Each new row is followed by its nearest point in the smallest flat space through zero that holds the last named rows.
(in the rows, 128 means zero)

Z438 (6 x 16):
[[156 172 137 136  67  75 135 109 152 113  98 175 158  56 121 163]
 [144 146 185 107 128 100 130 139 111 113 148 111 136 130 133 123]
 [132 150 102 118 119 196 175 111 123 120 140 118 129 102 159  91]
 [112 119 113 141 171 163 178 111 131 141 135 112 117  94 107 111]
 [117 132 151 159 109 204 178 117 140 174 122 150 124  86 147 106]
 [ 83  94 108 170 147 134 156  99 134 166 118 103 160 166 155 128]]
New rows:
[136 173 132 110 130 112 130 136 129 108 198 129 131 180 134 136]
[140 140 140 100 128 113 116 137 110 101 146 106 134 154 144 118]
[118 131 114 162 155 125 169 100 118 154 133 148 141 140 117 189]
[106 112 118 159 143 113 150 107 141 150 114 126 144 119 118 141]
[132 121 153 119 135 104 154 198 161 125 118  97 136 128  72 198]
[130 120 158 131 152  84 117 137 130 130 127 130 119 116  87 148]
[106 123 137 116 135 125 123  87 135 139  69 112 126 133 133 122]
[116 120 121 143 130 121 135 118 133 139 121 125 140 133 132 134]
[146 155 131  58 132 138 130 138 110  58 129 118  93 117 122 123]
[164 159 120  75 133 133 119 144 109  74 153 116 106 112 118 109]

Z761, 6 rows:
[[152 164 104 144 134 133 142 109 133  93 113  86 113  58 110 152]
 [124 103 131 168 177 102 143 134 102  78 147  96 153  53 172 167]
 [136 131 144  96  92 107  67  82  84 148 148 154 126  63 131 153]
 [133 159  99 173 171 107 165 119 105 121 200  88 141 161  90 142]
 [146 174  99 136  40 129  78 100  95 139 129  28 210 137 112 195]
 [ 80 163 138 191 102 139 121  33  85 151 152  57 164 186 117 107]]
New rows:
[176  80 142  95 139 103  82 110 118 158 111  98 171 176  83  86]
[125 127 130 114  99 128 108 130 121 156 137 133 147 173 122 127]
[103 150 106 121  92  93 153 154 127 101 173 160  98 158 146 142]
[136 126 121 120 140 116 133 147 126 136 155 145 127 148 116 131]
[125 119 147 110 130 167 131 139 146 141 133 174 149 106 128 173]
[137 114 132 106 123 122 116 148 131 130 124 150 127 114 137 137]
[155 171 147  86 104 164 122  80  93 131 140 113  90 170 111 164]
[138 165 118 116  94 133 109  93 119 153 138 123 119 140  90 126]
[169  92 113 154  80 117 156  84 111 106 153 115 135  82 148 125]
[128 133 130 141 128 121 119 104 109 115 133 109 135  85 137 146]
[129 176 150 111 144 150 117 130 164 143 153  93 174 176 146 104]
[120 135 122 139 115 136 133 132 132 140 129 106 149 182 121 122]

Z99:
[[ 93  85 162 102 108 170  62  61 228 115  90  64 156 152 136 128]
 [111  92 138 125 109  89 128 109  77 111  96 128 164 111 115 135]
 [116 142 124  96 147 126 149 129 143 132 153  99 209 129 142  79]
 [106 177 159 145 109 164 137 150 129  95 100 100 163  86 173 105]
 [102 158 108 121 187  96  92 145 147  79 123 121 147 133 155  79]
 [161 107 180 116 161  92 133 161 204 145 125 118  79  90 109 107]]
New rows:
[110 101  96 131 135 168  94 129 110  96 121  82 133 136 164 128]
[101 139 114 133 123 149  98 108 128 102 113 118 144 146 147 129]
[121 168 175 159  96 174 139 170 103  94 139 125  90  84 171 162]
[131 178 156 171  94 174 145 163 111 112 103 132  94  86 159 144]
[ 80 114  80 111  97 168  81  80  94  84 131 171 162 129 159 141]
[ 87 132  89 136 107 152  92  86  86  96 111 128 162 166 145 146]
[176 114 145 143 156 124  90  97 119 126 151 159 141 164 132 157]
[129 112 107 124 134 121 113 112 126 134 136 139 113 155 115 141]
[ 91 144 118 106 157 134  89 173  96 127 104 105 136 111 164  81]
[107 159 123 132 152 116 115 145 123  90 116 121 151 116 155  97]
[101 176 114 111 150 101 146 132 152 157 130  98 100 167 141 122]
[132 146 112 122 154 132 123 137 153 131 150 129 121 144 134 112]

Z654 (6 x 16):
[[158 103 138 228 122 135 158 185 158  97 161 182  93 140 113 186]
 [147 179 182 201 153 146 150 152 150 158 129 141 110  74  67 125]
 [193  74 131 219 104 136 121 130 158 100 142 173  99 120 135 175]
 [133 156 119 197 121 143 202 162 142  71 129 180 106  81 161 153]
 [126 171 172 215 137 180 181 207 147 121 166 113 120 109  76 195]
 [ 90 166 119 228 130 147 185 112  99 134 189 149 109 136  56  97]]
New rows:
[114 154 130 157 161 112 158 107 150 102 108 113 160 131 143 143]
[121 147 126 133 127 137 150 133 126 116 125 128 130 110 138 130]
[154 123 106 121 154  61  97 161  54 147 152 121  92 115 128 143]
[127 115 129 117 136 108 115 137 132 138 128 142 122 151 120 121]
[134 161 110 125  74 104 121 153 100 155 129  92 164 133 105 120]
[112 139 131 114 129 139 125 124 116 140 137  99 140 136 113 125]
[122 141 145  74  68 112 127 143 108 149 174  79 129  82 123 126]
[116 145 134  98 127 147 123 123 118 137 125  84 149 120 127 132]
[131 157 127 124 176 170 112  99  67 156 139  97  91 137 145 131]
[116 142 129 122 125 144 125 105 112 141 135  97 141 124 112 116]
[129 117 147 108 130  54 125 149 139  91 159 108 121 125 165 107]
[124 119 119 101 133 107 127 144 133 119 116 146 125 141 151 127]

Z126 (6 x 16):
[[132 108 122 117 111 111 149 145 173  81  92 146 128 127  96 152]
 [158 155 137 168 140 122 112  90 157 111 121 124 126 148 126 142]
 [167 149 212 105  64 118 150 183 177 124  98 104 135 172 125  96]
 [177 136 150 181 144  85 128 158 167 155 105 133 128 101 161 184]
 [162 132 161 174 141 127 122 121 209 112 150 103 119 145  86 132]
 [167 167 123 112  90  96  92 173 138 154 126 139 113  88 108 208]]
New rows:
[146  87 127 156 110 158 119 109 107 173  91 128 174 136 107 109]
[124 125 134 133 135 132 135 123 119 132 126 125 132 135 144 112]
[ 98 133 120 159 133  95 168 107 167  99 156 129 122 116  86 173]
[131 110 109 149 147 122 128 120 172 100 133 134 120 115  90 156]
[157 108  92 166 123  85 124 134 132 175 121 122 146 126 135  93]
[135 122 137 151 146 120 133 136 129 149 129 125 131 118 152 131]
[105 163 162 126  98  87 124 140 162 145 100 157  88  87 176 101]
[146 137 151 126 111 110 136 156 127 144 103 131 134 126 157 136]

Z599:
[[ 84 152 185 146 127 150 117 137 176 116 182  79 135 110 184 130]
 [ 79 133 211  76 180 146 107  79 209 102 111  74 127 111 124 120]
 [120 120 191 129 157 160 173 151 188 114 159  86 192 136 218 120]
 [ 79  76 213 153 155 180 109 109 227 148 153 112 167 136 199 130]
 [ 63  78 191  86 139 178  91 184 171 149 131 138 149 111 185 135]
 [109  71 182 138  83 178  94  87 170 151 116  72 184  87 228 117]]
New rows:
[109 124 129  75 117 119 137 102 109 152 128  90  66 139 150 123]
[118 139 133 104 119 126 111 120 121 120 116 108 117 106 120 125]
[116 137 127 108 124 127 172 115 137 127 149 127 130 120 103 107]
[133 144 131 121 142 121 142 125 132 115 129 119 127 132 119 126]
[ 83 123 115 166 144 111 152 121  93 100 148 130 115 188 125 130]
[133 144 118 159 141 118 143 134 132 126 155 144 117 151 114 134]
[119 198 108 131 134 142  99 132 133 129 126 116 113 142 160 198]
[113 156 131 138 120 124 120 140 126 120 155 116 111 120 129 132]
[126 129 147 118 143 114 106 198 150 132 135 112 172 116 107 100]
[112 131 144 102 142 136 134 166 133 122 134 129 134 126 142 130]
[121 131  90 126 123 158 167 158 109  66 118 131  58 141 116 117]
[133 156 110 115 134 111 140 155 104 115 135 137 111 131 105 131]

Z141, 6 rows:
[[143  92 111 106  65  54 137  91 215 118 193 138 154  94  92  88]
 [172  80 124 131 125 103 138 162 117 114 102  64 110 152 118  86]
 [186  96 113 115 124  96 112 128 166 156 153 159 103  89 119  77]
 [159 118 150 116 136 130 186 154 164 115 174 103  67  85 158  55]
 [176 130  93 120 152  57  97 139 188 125 145 105 110 107  86 103]
 [146 165 170 133 138 104  67 109 136 144 139 156 131  71  85  59]]
New rows:
[121 101 163 109 143 103 111 140 114 123 141 110 121 143 164 160]
[127 123 123 129 131 133 137 136 121 123 121 116 125 140 134 137]
[106 125 125  71 157 107 143 141  96  67 116 107 167  87 148 166]
[104 145 126 130 133 129 142 131 130 107 128 103 134 143 129 152]
[125 152 145  59 145 160 172 127 113 114 119 182 166 109 171  95]
[112 136 154 126 120 167 150 119 118 137 146 161 119 107 158 118]
[158 139  97  77 173 144  83  77 192 151  89  90 123 167 142 134]
[148 134  91 127 158 105 105 140 144 135 118 124 118 136 115 154]
[137 139 123 135 107 123 127 113  86 123  75  99 145 135 117 132]
[123 120 137 138 121 128 112 131  96 122  96 106 147 154 113 130]
[136 114 117 138  98 131 127 140  75 145 122 136 173 171 105 128]
[126  97 129 134 101 131 113 120  94 135  97 129 158 157 119 136]

Z792:
[[106 143  89 109 109 133 101 159 131 169 153 127 119 113 146 181]
 [100 102 120 175 107 126 119 182 105 142 148 105 141 155 106 102]
 [179 151 113 116 115 177  92 105 140 187 107 138 149 153 103 140]
 [104 131 129 148 103 136 150 122 115 150 128 162 138 124 125  90]
 [ 88 113 110 152 147 112 154 144 163 152 123 131 138  78 140 145]
 [126 128 157 147 128 141 122  79 121 105 136 122 136 197 119 159]]
New rows:
[126 122  85 109 120 133 133  62  88  88  62 119 119  62 129  99]
[148 139 138 100 139 121 151 106 133 111 107 152 118  90 139  95]
[117 170 109 171 113 133 150 156 115 129  60 113 152 142 136 132]
[121 119 125 151 126 134 132 135 133 147 123 128 142 131 116 118]
[122 110 146 102 112 142 151 118 121 148 138 160 114 155 128 109]
[123 140 135 126 107 137 135 110 111 132 131 153 127 139 129 110]
[121  91 131 186 142 113 181 127 143 118 145 126  98 120 140 129]
[ 92 104 140 164 146 107 159 129 140 110 128 123 135 118 131 124]

Z984 (6 x 16):
[[145 161 173 111 130 143 134 123 127 118 165 126 149 112 102 151]
 [113 125  78 128 135 160 132 113 123 104 125 122 137  77  29 108]
 [126 149  64 139 114  89 190 125 130  97 167 159  95 178  91 192]
 [123 131 147 120 136  82 132 132 168 133  98  97 179 118 124 115]
 [142 123 139  96 139 131 167  83 107 125  96 143 106 114 117 138]
 [134 152 102 106 138 121 124 120  85 138 135 113 142 162 154 104]]
New rows:
[144 136 194  94 139 140 119  85  97 152 110 126 112 156  82 139]
[150 142 170  92 139 146 146  94 103 129 123 133 126 111 125 136]
[ 81 114 124 117 149 112 126 137  97 102 114 188 104 109 135  97]
[124 108 109 130 129 140 130 118 115 130 107 138 103 123 131 118]
[157 131 105 114  46 181 102 142 108  99 138 145 126 128 152 110]
[128 128 119 138 123 168 102 138 100 131 154 137 108 132 139 119]
[150  80 148 115 125 149 140 128 159 121  96 158  93  74 137 158]
[130  88 166 136 123 146 141 113 152 127  93 156  88  90 124 148]
[184 135 115  63 114 117 127 127 136 141 189  86 111 139 164 170]
[145 162 146 112 128 118 139 127 109 129 163 131 133 161 152 151]

Z911 (6 x 16):
[[143 147 103 161 147 100 153 130 112 100  85 143  82  50 140 133]
 [ 84 154 136 160  74 139 121 176 133  74 136 145 130 124 113 117]
 [135 161  78 135 128 115 163 157 135 100  99  97 193 109  80  90]
 [ 97 106 154 103 196 117 120 169  84 130 122 146 137 105 149  98]
 [110 130 129  87 143 147 157 179 149 128 112 149 146 139 173 184]
 [ 86 107  93 142 117 132 117 191 144 108 135 139 141  63 134 170]]
New rows:
[ 99 121 141 130 133 117 104 140 129 142 160 130 108 153 131 150]
[110 109 147 124 121 139 105 132 128 137 151 138 119 139 139 140]
[182 121  91 151 182 134 174 121 167 125 124 159 126 170 105 109]
[162 147 113 116 142 121 158 106 133 137 104 113 139 141 123 123]
[118 118 128 136 136 149 144 177  90 107 198 107 139 109 113 106]
[ 96 116 130 133 130 128 108 161 115 116 144 127 152 114 111 103]
[133 129 110 161 113 106 132 153 143 174 120 130 156 133  92 105]
[130 129 106 134 120 125 126 129 134 127 132 108 157 124 100 112]
[137  87 129 128  58 154 131 130 160 130 176 130 113 143 153 112]
[117 118 136 138  82 146 103 119 150 132 160 129 120 152 125 151]

Z114 (6 x 16):
[[101 176  61 158 192 163 184 164 119 128 178 156  79  89 128 119]
 [112 160 133 153 148 126 121  86 156 184 126 121  95 103 124 131]
 [111 145  86 154 147 184 152 165 128 153 164 143 140  62  59  85]
 [ 90 137 150 168 156 140 138 144  98 162 126 143 108  40 109 107]
 [ 64  95  86  95 118 154 138 152 155 146 101 137 112  74  90  75]
 [122 137  97 124 164 150 128 162 129 137 142 104 145 104  87 130]]
New rows:
[110 131  97 126  93 105 122 124 145 129 117 128  58 106 149 130]
[ 96 126 115 117 126 120 139 110 147 136 111 142  85 124 154 118]
[ 58 107 137 133  94 101 125 149 120 158  83 126 153 125 130 150]
[ 99  97 150 109 119 113 112 131 124 135  89 119 125 105 129 121]
[174  93 131 145 142 131  86  97 115 132 142 102 123 102 114 153]
[145 136 152 140 137 122 108 121 123 144 128 107 148 125 114 144]
[101 131 147 192 130 140 150 119 110 114 132 146 112 118  58 143]
[130 142 140 161 132 143 136 132 111 143 145 143 131  94 111 115]
[115 170 154 112 123 193 142 123 126 124 112 135 157 121 132 110]
[131 128 128 137 118 140 132 130 127 132 136 138 136 117 113 114]
[107 134 112 198 127 176 132 157 142 122 129 165 116 169 114 132]
[136 145 108 145 125 148 150 130 128 123 156 152 122 128 124 114]
